The rows of a group lie close to one hidden flat surface of 5 dimensions, which may be shifted away from zero. Surfaces can cross.
Some rows, each with its group after it:
-.27 -.34 -.34 -.27 -.31 .49 -.02 -.37 -.10 -.05 -.14 .61 .14 : J_655
-.35 .24 -.08 -.20 .09 .48 -.37 -.15 .11 .24 -.18 .51 .01 : J_655
.00 .20 -.45 .05 -.40 .38 .57 -.55 .16 .37 -.26 .11 .45 : J_70
.45 -.43 -.36 .03 -.56 -.16 .53 -.17 -.14 -.29 .06 -.44 .25 : J_109
-.13 .51 -.06 -.04 .29 .12 .02 -.39 -.13 .40 .11 -.29 .19 : J_655
.52 -.20 -.20 .20 -.25 -.22 .27 .11 -.08 -.22 -.03 -.23 -.11 : J_655
.32 -.41 -.08 .06 -.40 -.15 .26 .23 .02 -.29 -.19 .19 -.16 : J_70
-.42 -.45 .25 -.34 .21 -.03 -.25 -.14 -.45 -.14 .28 .25 -.12 : J_627
.49 -.49 -.42 .05 -.34 .18 .32 -.04 .26 -.32 -.42 .28 .10 : J_627
.15 -.02 .01 .12 .10 -.19 -.04 .10 -.06 -.13 .41 -.53 .03 : J_70
-.02 -.48 -.44 -.29 -.16 .51 .26 -.58 .01 -.07 -.28 .45 .41 : J_627
.02 .23 -.04 .24 -.19 -.16 .64 -.42 -.28 .43 .20 -.28 .13 : J_627
.04 -.60 -.21 -.09 -.21 .05 -.05 -.07 -.16 -.37 .49 -.21 .15 : J_70
.20 -.36 -.32 -.34 -.43 -.03 .17 -.14 -.28 -.25 .05 -.37 .36 : J_109
-.15 .61 .05 .05 .09 .12 .22 -.25 .13 .51 -.36 .09 .14 : J_70
.13 .36 .39 .10 .20 -.51 .32 .07 -.19 .26 -.36 -.07 -.21 : J_70
.14 -.54 -.13 .02 -.43 -.07 .29 .06 -.14 -.20 .03 .33 -.15 : J_627
.33 .20 -.27 -.24 -.40 .09 -.23 .44 .26 -.18 -.35 -.25 .21 : J_109
.23 -.31 -.37 -.37 -.65 .22 -.19 .36 .14 -.41 -.31 .09 .16 : J_109
-.15 .09 .38 .40 -.32 -.23 .50 -.26 -.01 -.17 -.76 .13 -.14 : J_655
-.12 -.11 .33 .20 .30 -.38 .07 -.16 -.34 -.06 .43 -.46 -.14 : J_109
.02 -.25 .20 -.20 .45 -.11 -.28 .03 -.08 -.24 -.01 .00 -.06 : J_627
.15 -.08 .24 .22 .00 -.32 -.15 .39 .03 -.28 .12 -.14 -.30 : J_109
-.15 -.44 .17 -.33 .42 .00 -.28 -.12 -.20 -.27 .05 .12 .00 : J_627
-.14 .34 .15 .24 -.16 .01 .22 -.18 .19 .05 -.61 .23 -.09 : J_655
.09 .03 .41 -.05 .10 -.52 .44 -.05 -.43 .16 -.30 .03 -.21 : J_70
-.05 .15 .26 .13 .07 -.06 -.29 .31 .16 -.16 -.33 .28 -.37 : J_655
-.09 .05 -.36 -.34 -.25 .22 .27 -.60 -.24 .18 .06 -.41 .59 : J_109
-.45 .00 .07 -.28 .28 .19 -.04 -.54 -.27 .24 .08 .18 .20 : J_627
-.03 .12 .24 -.04 .06 -.20 .32 -.11 -.20 .23 -.29 .14 -.07 : J_70
.27 .16 -.15 .37 -.38 .00 .51 -.19 .21 .02 -.51 .00 .01 : J_655
-.24 .24 .11 -.10 .24 -.08 -.03 -.34 -.26 .18 .26 -.48 .24 : J_109

New rows. What belongs after each?
.08 -.51 .12 -.13 .10 -.25 -.01 .05 -.32 -.33 .16 -.01 -.14 : J_627
-.41 -.15 .38 -.07 .14 -.25 .24 -.60 -.56 -.07 .00 -.21 .03 : J_655
.04 .16 .00 .13 .26 -.10 -.24 .16 .09 -.05 .45 -.56 .08 : J_70
.19 .03 -.41 -.10 -.16 .36 -.26 .18 .25 .04 -.06 .39 -.05 : J_655
.32 -.05 -.10 .15 -.20 -.20 .43 -.06 -.06 -.01 -.06 -.23 .05 : J_70
-.18 -.27 -.39 -.24 -.33 .49 .05 -.42 -.06 .03 -.15 .51 .15 : J_655
-.07 .18 -.30 -.08 -.09 .39 -.11 -.14 .14 .17 -.17 .31 .09 : J_655
-.09 -.11 -.27 -.10 -.34 .30 .32 -.34 .03 .16 -.28 .41 .22 : J_70
.23 .37 -.21 .26 -.01 -.01 .28 -.19 .17 .25 .23 -.63 .32 : J_70
.08 .03 -.48 -.40 -.56 .41 -.09 .03 .13 -.09 -.36 .00 .43 : J_109
.44 -.43 -.06 .11 -.30 -.41 .53 .08 -.25 -.22 .02 -.23 -.06 : J_70
-.63 -.02 .34 -.36 .44 .01 -.39 -.39 -.49 .06 .22 .06 -.02 : J_655
-.10 -.68 -.15 -.26 -.15 .16 .07 -.22 -.21 -.28 -.01 .41 .05 : J_627
-.12 -.42 -.04 -.76 -.14 -.02 -.50 .16 -.45 -.40 .15 -.27 .23 : J_109
.06 -.08 -.22 -.49 -.33 .14 -.28 .21 -.03 -.23 -.16 -.20 .28 : J_109
-.16 -.51 .10 -.35 -.05 -.19 -.21 -.01 -.43 -.39 .33 -.21 .01 : J_109
-.07 -.21 -.31 -.06 -.21 .30 .03 -.18 .06 -.04 .19 .01 .25 : J_70
.53 .00 -.18 .19 -.10 -.12 -.18 .55 .20 -.20 -.02 -.01 -.29 : J_655
.28 .42 -.41 .16 -.15 .33 .00 .02 .38 .24 -.27 .16 .07 : J_655
-.06 .35 -.15 .08 .10 .13 .00 -.24 .14 .25 .27 -.45 .30 : J_70
.26 -.12 .05 .01 .00 -.43 .18 .00 -.32 -.19 .34 -.79 .12 : J_109
.08 .30 -.04 .41 -.09 -.02 .37 -.22 .16 .21 -.02 -.23 .05 : J_109
-.59 -.11 .30 -.20 .33 -.02 -.23 -.36 -.37 .03 .36 -.02 .04 : J_109
-.12 .02 -.02 .10 -.19 .08 .25 -.33 -.03 .06 -.32 .13 .03 : J_655
.17 -.13 -.13 -.60 -.35 .10 -.72 .77 .15 -.50 -.31 .02 .04 : J_109
-.30 -.14 .55 .08 -.01 -.29 -.03 -.05 -.21 -.33 -.38 .19 -.35 : J_655
.05 -.01 -.04 -.18 -.09 -.07 -.08 .07 -.11 -.10 .04 -.35 .14 : J_109
-.12 .47 .28 .01 .30 -.17 .09 -.06 -.04 .35 -.16 -.08 -.06 : J_70
.41 -.22 -.17 .28 -.37 -.22 .44 -.04 -.03 -.16 .05 -.40 .07 : J_109
-.40 -.45 .03 -.40 .19 .22 -.13 -.41 -.35 -.07 .11 .38 .13 : J_627
